The same things were measured in two ways. Each way mixes the same 7 hidden numbers, adds some noise and spreads widely along 6 directions of its own, which tell nothing about the thing.
In the rows, zero is written as 128.
Some things both ways: the first way, then the second way.
[138 121 131 128 152  96 141 115 117 152 144  84 136 102 121 140 151 110]
[118  99 169 139  80 144 120 102 134 162 125 120 135 152 152 108  81 192
 100 129 144 170 184 140 194]

[ 96 113 156 136 143 155 189 219 139 137  79 113 124 157 140  92 186 118]
[122 191  77 141 129 134 150 114 137 110 112 150 122 122  96 161 131 140
 104 153 105  93 143 149  96]

[ 89 130 121 133 126 164 104 147 124 109  80 124 146 121  68 123 147  82]
[144 151 119 145 114 173 120 134 148 131  87 133 107 134 147 164 134 137
 122  86 178 110 158 137  90]

[112 128 144 128  95 160 130 159 144 117  60 177  95 157 137 113  97 131]
[124 139  99  95 165 139 117 184 128  95 142 152 118  84 111 169 157 128
  91  74 147  86 102 144  64]

[169 105 126 160 189  79  88 161 122  97 146 131 146 111 100 109 167 120]
[140 140 129 114 146 102 155 125 127  86 134 114 115 142 142  96 166 118
 159 139 144 164 114 111 114]

[160 143 136 130 157 134 132 125 128 130 159 139 121 143 123 128 129  96]
[194 113 144 170 114 144 115 101 109 177 112  96 134 148 179 120 128 144
 160 126 146 171 172 103 161]

[125 101 118 178 120 110  43 108 188 122 143  74 146  55  87 171 149 172]
[139 133 130 102 151 109 147 141 139  77 149 122 161 123 128  74 140 115
 136 124 128 137  90  98 126]

[125 160  99 113  90 139 100  84  97 130  73  93 157 130 111 132  81 151]
[ 99  95 171 127  96 135  96 143 147 187 130 148 106 143 145 116 113 148
 129 115 145 145 157 134 160]

[117 146 133 111 129 172 181 110 134 154 195 121 138 141 156 113 144 122]
[116 122 148 119 108  81 139 127 139  97 154 115 178 111 121  97 101 179
  77 133 130 159 131 119 177]

[123 112 120 120 103 118 135 129 128 103 105 142 144 123 104 175 103 127]
[176 128 124 156 122 136 119 115 117 157 114 122  99 143 159 133 135 127
 162 121 147 179 166 109 111]

[115 138 102 162 135 168  81 169 151 140 137 159 106 153 101 140 150  79]
[114 167  61 136 113 130 202  99 172 139 123 152 116 154 118 109 131 170
 115 153 110  94 164 140 116]

[115 146 115 117 124 135 133 129 110 169 180  97 109 173 164 148 146 145]
[110 146 153 128 118 152 119 109 123 102 133 131 108 121  83 149 105 136
  82 123 121 114 127 146 127]

[106 105 132 107  54 130  86 127 176 162  92  85 106 139 150 189  94 189]
[147 114 139 118 138 159 121 114 101 137 148 134 129 133 133  97 113 161
 126 143 104 129 144 119 160]

[117 102 162  80  94 104 185  60 127 141 142 134 107  87 134 169  84 111]
[168  78 183 158 115 135  67 129 104 159 122  73 137 109 167 177 125 143
 110  66 186 173 134 140 150]

[158 174 118 152 150 153 131 107 130 185 142 144  88 137 175 112 121 113]
[ 89 116 139 126 100 138 109 141 126 184 143 138 156 128 117 121  82 160
  87 131 107 130 162 160 174]

[111 129 113 122 121 126  85  98 114 120 121  66 167 103  88 130 136 143]
[129 109 170 115 124 141 104 131 142 108 124 128 140 132 145  97 117 130
 133 108 151 146 115 108 148]

[148  83 119 145 152  71 109 155 143 160 144 102 130  93 123 138 169 114]
[165 111 171 140 144 111  71 130  92 124 128 102 144 110 152 137 147 113
 146 131 140 164 104 106 153]

[144  96 163  69 119 113 193 118 118 109 184 132 148 149 134  98 115 121]
[113 100 133 105 142  90 166 117 166  91 168 125 151 118 113  79 143 155
 107 130 116 104  71 109 149]

[103 131  80 106 106 171 123 127 123 149 154 108 198 126 116  75 147 105]
[ 80 168 147 131 102 169 144 143 157 148 110 148  71 171 102 130 142 100
 129 119 142  82 149 142 112]

[107 129 102 144 111 117 120  75 130 163 108  87 150  57 112 148 128 126]
[122 122 133 133 130 167 107 136 127 157 125 131 120 141 111 120 109  72
 151 102 121 140 117 139  99]

[148 141 147  77 126 144 109  88 117  77 163 125 160 153 101 139  94 134]
[141 114 149 123 139 127 106 121 164 108 130 138 200 118 126  65 111  89
 140 130 103 104  66  78 160]

[ 97 146 153  83 127 150 158 155  87 157 138  98  85 212 168 117 147 130]
[143 145 128 140 145 154 128  83 106  84 122 105 105 118 101 163 136 135
 109 132 121 116 102 153 111]

[121  93 139 130 119 120 130 118 161 105 168 129 150  91 118 133 139 150]
[140 131 110  98 147  83 179 123 137  76 157 116 151 134 145  59 149 150
 141 146 128 171 112 102 133]

[113 136 139 149 122 157 111  79 159 128 149 110 129  78 127 114 131 154]
[124 132 119 127 120 120 147 131 139 154 126 119 159 153 156  82 135 131
 155 143 124 140 142 126 160]

Other things, the second way, with their names:
<883>: [191 125 122 150 128 148  82 106 105 150  96 133 167 129 176 107  93 128
 168 141 123 192 162  99 145]
<931>: [ 88 128 151 124 113 157 107 151 151 172 122 161  99 148 120 121 129 103
 143 119 128  96 136 131 128]
<884>: [125 130 150 168  96  82  63 134  87 200 113 109 156 123 164 162 122 144
 137 168 125 197 175 155 190]
<761>: [ 89 140 148 140  91 128 125 123 112 169 126 117  97 154 120 141 106 142
 119 144 132 182 182 176 147]
<651>: [107 135  96 101 145 127 152 139 168  84 132 143 154 108 122 120 141 161
  93 105 140  72  92 139 112]
<843>: [159  97 143 124 148 110  87 124 109 107 122 106 138  98 171 159 156 181
 119 107 163 142 110 139 144]
<1084>: [142 136 159  86 162 171 105 173 110  84 134 152 106 127 139 102 150 115
 144  96 153 117 125  95 106]
<157>: [125 131 107 153 109  97 124 119 145 171 121 131 134 125 134 150 131 148
 123 143 119 140 146 142 135]
<500>: [ 95 152 109 117 136  75 175 110 161  64 139 110 152 116 103 119 154 147
  96 145 122 106  72 145 133]
<577>: [122 115 154 126 139 127  74 163 136 125 123 125 130 103 116 160 142  74
 125  78 156 123  78 132  92]
<542>: [ 81  92 152 119  97  84 140 113 138 166 152 122 131 149 142  92 116 183
 123 159 120 177 146 154 196]
<90>: [154 150 135 144 149 140 102 111 100  98 109  93 128 130 116 141 135  60
 163 127 129 172  90 136  92]
<214>: [140 137 121 146 110 197 108 115 139 170 113 154 132 134 122 134  88 141
 108 116 111  84 163 127 136]
<409>: [ 84 150 142 129  97 118 164 118 146 157 133 140  87 176 111  90 130 125
 143 169 112 144 160 134 147]
<80>: [ 83 136 134  87 140 150  94 172 128 103 142 162 134 100  90 141 104 122
  85  96 127 106 109 159 101]
<1161>: [138 116 148 141 126 100  68 147 116 150 132 123 155 103 116 141 114  73
 136 124 116 175 101 118 122]
<1119>: [163  96 163 120 144 158  41 157  62 108 135 107 131  81 131 179  86 126
  94  63 160 215 139 156  95]
<999>: [ 54 140 154  77 129 104 138 165 148  94 162 161 125 129  86  91 135 129
 103 141 110 102 100 135 141]
<509>: [165  87 157 151 113 175  96  93  88 156 123  83 133 131 157 146  86 169
 111  98 153 186 166 160 159]
<896>: [175 124 149 168 126 128 122  84 110 155 118  97 118 154 149 112 146  98
 182 157 119 166 130  99 148]
<935>: [113 142 139 136 127 112 113 156 125 148 155 127 144 104  94 151 141 118
  91 128 110  88 115 131 137]
<725>: [135 101 145 112 138 124 118 139 117 152 121 126 103 158 189  93 163 143
 188 126 159 176 143 127 146]
<596>: [135 166 106  90 149 129 191 151 134  93 151 165  78 151 133  85 176 167
 135 146 133 102 164  92 105]
<303>: [151  96 155 115 131 129 150 119 132  86 166  98 134 112 116 107 110 163
  82  83 154 150 115 110 130]
<983>: [105 130  84 127 111 102 134 116 146 171 133 173 140 120 139 130 115 215
 104 172  92 115 172 150 166]
<830>: [161 123 139 124 158 148  98 153  95 110 131 110  81 109 134 180 165 110
 130  75 171 147 118 138  66]
<1095>: [157 109 151 131 143 153  44 156  93 175 128 153 144 105 148 141 122 112
 149 125 113 129 136 111 145]
<220>: [108 138 129 152 117 159 110 154 135 201 128 125 150 139 114 134 124  80
 129 115 110  83 131 145 137]
<876>: [160 158 159 106 156 165  90 133 103  43 111 147 105 102 131 155 146 159
 108 111 156 103 121 107 112]
<909>: [ 62 141 120 126 119  88 119 139 158 160 136 160 137 127  94 120 144 108
 131 176  82  91  97 152 150]
<823>: [ 83 142 106 129 116  95 135 124 162 137 129 141 162 124 110 117 119 130
 115 150 105 115 110 151 144]
<626>: [118 109 125 134 108 126  74 142 108 221 125 163 145 132 164 120  99 161
 150 164  98 163 186 144 182]
<988>: [117  96 148  73 161 132  74 171 114 100 154 162 168  90 132  97 111 138
 116 112 118 133  92 123 138]
<608>: [122 128 160 118 152 174  78 168 122 153 135 148 133 127 111 112 137  61
 153 113 111  70  92 109 125]
<242>: [ 95 128  98 144 117 101 170 144 169 206 139 134 124 166 138  93 163  98
 170 144 112 112 129 133 131]
<1138>: [102 184  82 130 124  70 175 123 148 118 134 135 170 141 106  86 139 107
 142 195  81 140 121 123 138]
<385>: [121 191 111 149 113 128 123 160 106 168 109 131 113 141 138 173 165 134
 127 146 141 106 188 153 129]
<37>: [ 85 117 136 117 120  52  86 170 150 146 146 144 192  98 117 113 125  89
 126 145 105 155  82 128 148]
<356>: [159 101  95 110 145 155 140 115 109 118 146 120 151 123 141  91  88 140
 132 105 123 196 138 140 104]
<559>: [104 133 139 141  97  84 139 115 125 172 134 113 152 162 147  80 125 132
 160 186 104 183 153 132 198]
<364>: [105 176  85 121 106  85 209 119 175  85 117 136 102 156 127 104 145 157
 124 141 150 164 158 132  92]
<464>: [173 134 116 160 130 138 128 126 106 152 121  97  96 139 139 156 145  87
 155  99 154 184 149 128  76]
<661>: [123  94 173 128 126 141  76 149  88 182 133 123  97 131 168 154 152 169
 139 121 151 135 158 151 171]
<104>: [146  90 162 126 150 129  99 143 125 151 150 118 137 119 134 108 152  94
 152 113 121 115  82 101 140]
<244>: [156 163 119 162 112 145 136 130 147 166 114 137 144 140 133 127 137 120
 131 132 124  85 157  94 137]
<1141>: [107 144  97 137 120 167 142 100 175 154 113 178  93 140  97 134 116 127
 127 135  98  72 128 132  98]
<656>: [172  97 167 140 128 125 103 126  84 137 168  96 133 113 121 125 101 132
 104 110 128 194 147 104 142]
<16>: [ 45 174 103  90 115 138 154 167 170 140 123 187 133 152 118  97 135 160
 111 153 112  57 151 160 150]
<1026>: [107 134 122 130 115 138 170  88 144 123 136 112 128 150 110 104 107 150
 107 142 115 132 129 152 146]
<617>: [135 126 126 106 122 131 148 142 139  91 124 115 133 136 170 114 130 194
 105  89 189 162 161 140 128]
<670>: [134 122 143 138 124 128 139 106 150 132 133 129 130 137 133 108 146 154
 126 144 122  91 117 106 163]
<954>: [117 135 106 128 128 148 112 127 141 145 135 150 175 114  95 114  85 106
 108 132  84 107 112 132 126]
<232>: [101 137  93 141 109 118 170  99 182 160 130 154 129 148 107  98 118 139
 127 156  93  98 128 126 129]
<569>: [ 83 122 141 133  88 102 154 123 180 143 137 131 136 137 109 116 115 160
  83 121 138 109 131 141 156]
<875>: [148 132  95 155 130 151 119  88 113 175 114 136 131 133 143 143 127 165
 142 170  91 107 151 148 152]
<73>: [132 172 104 158 112 181 194 127 139 166 130 132   8 173  97 171 173 121
 121  98 155  81 184 140  53]
<23>: [123 123 114 122 107  97 153 132 135 152 136 136 120 145 162 107 132 189
 129 141 144 174 183 134 152]
<28>: [138 142 151 135 123 121  86 150 112 122 117 114 174 109 145 141 125 132
 112 121 145 133 127 127 157]
<1131>: [117 151 104 123 140 114 124 105 138 111 110 143 159 136 124  99 124 106
 161 174  88 141 100 136 134]
<488>: [122 104 154 115 117 120 105 144 103 145 144 126 115 122 156 138 127 191
 107 120 152 169 168 149 161]
<26>: [ 77 162 107  91 152  85 168 163 156  69 148 143 119 118  85 118 171  94
 117 126 124 103  71 138  78]
<1123>: [120 135 103 123 141 173 133 130 131 146 133 143 104 132 101 138 114 111
 121 105 114 110 127 154  85]
<846>: [143 144 115 143 120 198 146 107 127 167 121 153  59 161 119 134 126 139
 139 122 122 102 177 127 102]
<359>: [166 160 118 176 123 168 157  90 141 133 115 104  87 148 105 155 146  98
 128 110 137  92 131 114  88]
<934>: [158 135 131 122 128 146 150 135  99 108 129 102 100 148 150 114 128 137
 139 100 167 200 172 129 102]
<408>: [154 135 157 132 155 122 105 148  85 117 141  94 115 123 131 142 178  87
 149 124 139 134 104 119 123]
<986>: [139 154 101 112 143 209 122 119 105  85  79 125  95 147 153 147 115 131
 147  91 170 165 154 180  69]
<438>: [140 100 152 120 149  55  89 136  82 105 157  89 153  91 146 147 155 152
 123 141 134 201  95 143 155]
<255>: [102 116 122 148  95  94 137  83 170 170 125 145 141 142 123 104 107 153
 131 173  93 138 130 129 171]
<431>: [143 100 143 103 150 148  66 118  95 111 119 142 170 119 162  94  93 144
 156 147 111 180 119 135 164]
<1005>: [120 128 127 125 115 141 167 128 149 160 149 153  90 159 123  90 131 146
 135 136 118 120 161 111 128]
<1097>: [134 133 112 108 168  58 132 157 111  82 155  98 155  90 137 149 192 145
 115 129 142 136  80 138 122]
<136>: [160 123 140 152 114 144  78 144 112 191 129 151 122 121 142 147 111 133
 129 122 124 143 177 105 134]
<101>: [ 56 163 114 124 118  88 162 121 176 120 121 148  94 150  92 124 162 107
 138 160 112 101  95 155 110]
<595>: [169 118 126 110 153 209 142 101 121  75 131 123 115 134 118  98  95 119
 124  80 138 136 113 116  84]
<1050>: [129 118 125  82 171 171 138 170 108  86 154 127  88 123 122 123 159 118
 129  70 158 116 107 143  66]
<72>: [131 170 109 131 125 125 158 116 126 119 117 135 119 150 134 111 141 137
 142 162 124 142 157 124 126]
<297>: [185 113 130 130 172 153 107 110 108 102 127 128  97 123 133 120 158  79
 185 118 120 145  83  90  79]
<1099>: [181 134 137 149 142  86  97 108 100  91 122  89 165 100 145 144 140 127
 132 138 137 183 107 111 137]
<591>: [117 136 152 142 145 108 113 148 128 133 138 109 110 115 112 174 196 106
 120 121 138  62  79 131 126]
<150>: [152 125 146 116 148 128 136 140 100  80 139  94  90 126 139 137 161 123
 130  90 175 175 121 127  91]
<195>: [114 139 110 138 123 105 180 119 162 135 147 113 137 146  97  96 137  92
 131 134 109 125 102 123 117]
<809>: [123 107 122 118  97 119 151 114 160 152 140 155 157 141 156  68  90 206
 106 142 121 147 175 113 182]
<899>: [113 164  99 131 106 200 156 115 172 153 106 180  96 161 111 112  96 142
 120 120 119  76 175 125 106]
<404>: [162  91 140 120 152  96  87 107 113  95 149 106 226  88 135  84  91 125
 125 140  96 173  72 107 174]
<802>: [104  84 151 114 118  75 137 124  97 151 165  83 153 134 160 103 134 196
 116 149 133 197 144 173 208]
<202>: [181 148 102 111 179 179 126 127 105  77 108 139  92 134 150 118 158 104
 180 110 143 148 119 105  61]
<102>: [ 96 157  91 136 131  77 127 148 150 134 146 134 189  91  78 146 131 103
  87 143  87  91  84 143 121]
<507>: [216 120 127 115 167 162 105 110  78  73 118 117 144 117 183 104 129 160
 159 120 148 185 140  94 125]
<329>: [ 89 150  89 156 102  71 171 106 159 173 144 128 135 132 104 144 146 160
 100 173  93 103 139 159 151]
<913>: [120 127 145 105 133  69 100 156 123  97 134 136 150 105 148 120 145 155
 124 143 142 167 119 119 150]
<1129>: [181  88 158 128 135 125 116 147 123 118 141  95 126 116 162 124 137 128
 133  61 185 182 126  93 107]
<252>: [100 127 119  96 150 111 108 137 148  91 146 164 167  96  94 107 112 119
 110 139  87 104  72 127 125]
<663>: [162 117 123 122 161 177  78 144 105 130 116 129 154 118 138 118 112  71
 165  97 125 151 103 124  95]
<169>: [ 94 178 125 126 117 128 134 117 146  91 101 134 117 140  94 130 118  90
 128 140 129 147 114 150  97]
<619>: [ 71 136 109  84 132 155 136 148 147 122 133 161 159 141 112  80  97 132
 118 134 103 104 119 161 139]
<649>: [183 122 154 120 147 150  87 134  78 105 116 116 114 122 178 134 141 157
 147 111 169 183 158 113 129]
<980>: [109 104 126  78 160 173 100 148 112 100 125 132 147 128 146  98 112 124
 144  94 140 147 101 166 115]
<229>: [ 91 117 143 101 103 113 119 152 140 167 138 163 154 144 161  76 112 194
 123 157 120 135 176 130 203]
<543>: [150  81 176 119 122 208 110 141 120 183 137 141  87 157 176 108 133 194
 128  87 162  86 184 110 170]
<650>: [108 123 154 112 145 151 112 141 134 117 147 146  99 127  83 119 135  75
 134 114 111 108  86 119  95]
<1035>: [123 122 108 122 153 150 125 127 153 133 142 157 105 115  94 134 146 102
 130 114 102  65  79 123  86]
<582>: [143 130 164 153 102 169  56 121 103 186  97 141 165 142 156 119  80 126
 148 151 113 151 173 126 188]
<230>: [ 98 160 111 138 121 124 141 136 144 164 129 142 131 144 111 124 146 116
 132 154 101  87 132 140 137]
<1077>: [133 130 113 106 149 161 120 145 124 107 126 144 104 129 132 121 129 114
 144  96 142 145 126 134  77]
<295>: [100 172 133 159 115 151  96 104 126 161  75 131 104 160 129 154 142  81
 176 167 117 122 130 164 129]
<1044>: [119 147 122 143 117 189 148 111 161 139 107 145  64 156  95 142 119  92
 130  94 141 101 136 135  68]

Some of these things the first way, each followed by its name:
[120 139 108 140 140 111  78 121  88 102 130 109 138 135 104 124 139 150]  <101>
[109 140 176 152 134 128 137 148 129 151  96  91  50 161 171 132 145 176]  <875>
[108 153 108 107 103 166 125 135 102 145  88 163 114 172 139 110  99 102]  <830>
[ 83 153 143 134 140 147 106 131  95 113  72  69 129 136 123 110 158 168]  <1131>
[ 96 149 118 130 144 135 106 121  86 105 109  90 156 124 104 139 153 145]  <169>
[140 162 126 153 147 149 121 129 133 155  97 115 108 133 137 135 131 119]  <954>
[106 113 114 104  71 201 145 191 170 102 132 142 184 184 141  61 131 168]  <596>
[119 118 122 109 117 136 160 151 121 136 104 173 119 142 120 142 114  70]  <157>
[133 153 105 122 107 154 114 145 121 141 133 140 119 189 144 135 106 131]  <846>
[116 148 161 140 175 114 106  93  82 127  84 120  84  96 143  76 144 136]  <980>
[189 166 152 126 145 153 143  78 147 134 154 173  99 130 170 102  76 128]  <220>
[141 124 105 138 128  90  89 105 118 164 116  99 119 102 127 145 123 126]  <542>
[110 138 165 127 118 173 123 139 141  94  93 123 133 143 153  52 128 193]  <16>
[134 147  82 139 123 134  85 105 114 140 132 116 158 121 116 111 121 125]  <931>
[146  95 148 135 123 109 164 171 166 151 100 132 110 125 133 138 133 106]  <329>
[133 143 167 138 149 148 126 130 145 118 112 106 114 128 145 106 138 160]  <28>
[126 134 120 143 116 143  97 141 156 157 126 118 107 142 126 170 128 121]  <214>
[142 118 120 180 173 130 123 153 167 133 186 142 130  92 138 120 184 129]  <1138>
[130 177 129 163 172 145 112 106  96 135  90 118 110 111 135  92 142 124]  <663>
[ 81 120 134 131 141 150 184 160 130 165 139  86 143 114 133 107 196 101]  <1099>
[138 134 107 139 140 107 104  94 105 130 134 137 133  98 106 138 118 105]  <577>
[117 122 109 130  98 152  75 135 160 143  90 127 135 120 127 121 117 141]  <229>
[158 133  91 122 143 129  92 151 116 145 154 135 154 158 148  77 137 130]  <999>
[130 132 123 157 171 133 171 136 125 142 136 117 157  84 130  79 176 102]  <934>
[123 145 126 138 158 137 136 136 121 165 121  82 134 117 151 104 169 128]  <582>
[116 118 125 131 131 127 133 156 118 114 119 137 140 133 133 107 147 140]  <913>
[125 137 175 102 142 131 109 169  90 107  42 126  80 193 121 101 119 117]  <843>
[ 71 157 166 105 167 147 127 110  51  93 112 172  71 153 137 104 144 109]  <986>
[143 136  83 164 144 106 135 107 125 165 147 132 141  81 130 159 138 103]  <1161>
[157  96 143 143 108  97  71 144 172 136 114  87 111 126 126 135 121 173]  <591>
[126 106 133 125 102 170 161 139 191 123 181 132 162 115 123 126 138 124]  <244>
[149 167 119 153 164 136 157 107  98 122  91 121 158 100 131  81 131 128]  <37>
[119 156 110 163 152 134 153 113 105 166 178  99 123 121 171  73 169 151]  <909>
[140 148 158 126 165 122 191  98  98 125 145 181  86 118 157 130 118  99]  <356>
[ 96 105 141 151 160  75 102 152 105 156  71  67 103  88 131 126 185 143]  <431>
[138  79 154  79 125 115 193 189 122  78  90 151 175 148  98 113 128  97]  <899>
[117 116 149 124 144 116 167 133 112 119 192 160 100 143 172 114 151 155]  <649>
[156 143 131 132 132 124 137 138 123 137 116 160  97 163 174 120 103 153]  <1095>
[123 114 149 100 124 116 145 106 127 146 171 116 109 125 139 153 132 117]  <1026>
[129 145 109 164 113 149  83 115 157 182 146  50 128 122 136  78 146 160]  <543>
[111  72 165  84 112 114 191 154 125  28 105 172 185 114  78 140 116 125]  <364>
[122 113 111 117  92 145  96 141 162 143 139 101 144 142  87 181 121 100]  <359>
[ 85 131 152 130  98 174  66 147 145 111  39  97 116 137  80 122 125 127]  <651>
[106  93 151 108  82 120 140 107 149 126 101 127 122  96 144 110 101 168]  <1050>
[153 129 105 110  93 148 127 134 142 121 124 137 167 155 124 125  90 139]  <1005>
[100 139 127 151 155 145  84 202 112 126 160  84 112 204 145  97 200 174]  <876>
[117 128 133 159 111 180 120 165 191 143 111 155 104 131 168 102 137 157]  <385>
[111 136 153 172 158 115 115  79 132 141 158  94  91  66 160 104 160 185]  <619>
[106 106 134 146 111 148 103 156 170 156 113 147  89 122 138 112 141 122]  <1097>
[124 128 112 161 141 134 102 136 140 126 172  95 157 115 143  73 169 186]  <1084>
[138 100  88 106  99 132 101 132 147 131  78 146 184  95  53 152 100  40]  <1129>
[132 167  74 188 161 154 105 134 123 170  95 122 143 100  96 117 155  68]  <464>
[ 96 114 163 113 135 133 147 145 122 107 167 143  93 155 153 133 151 153]  <507>
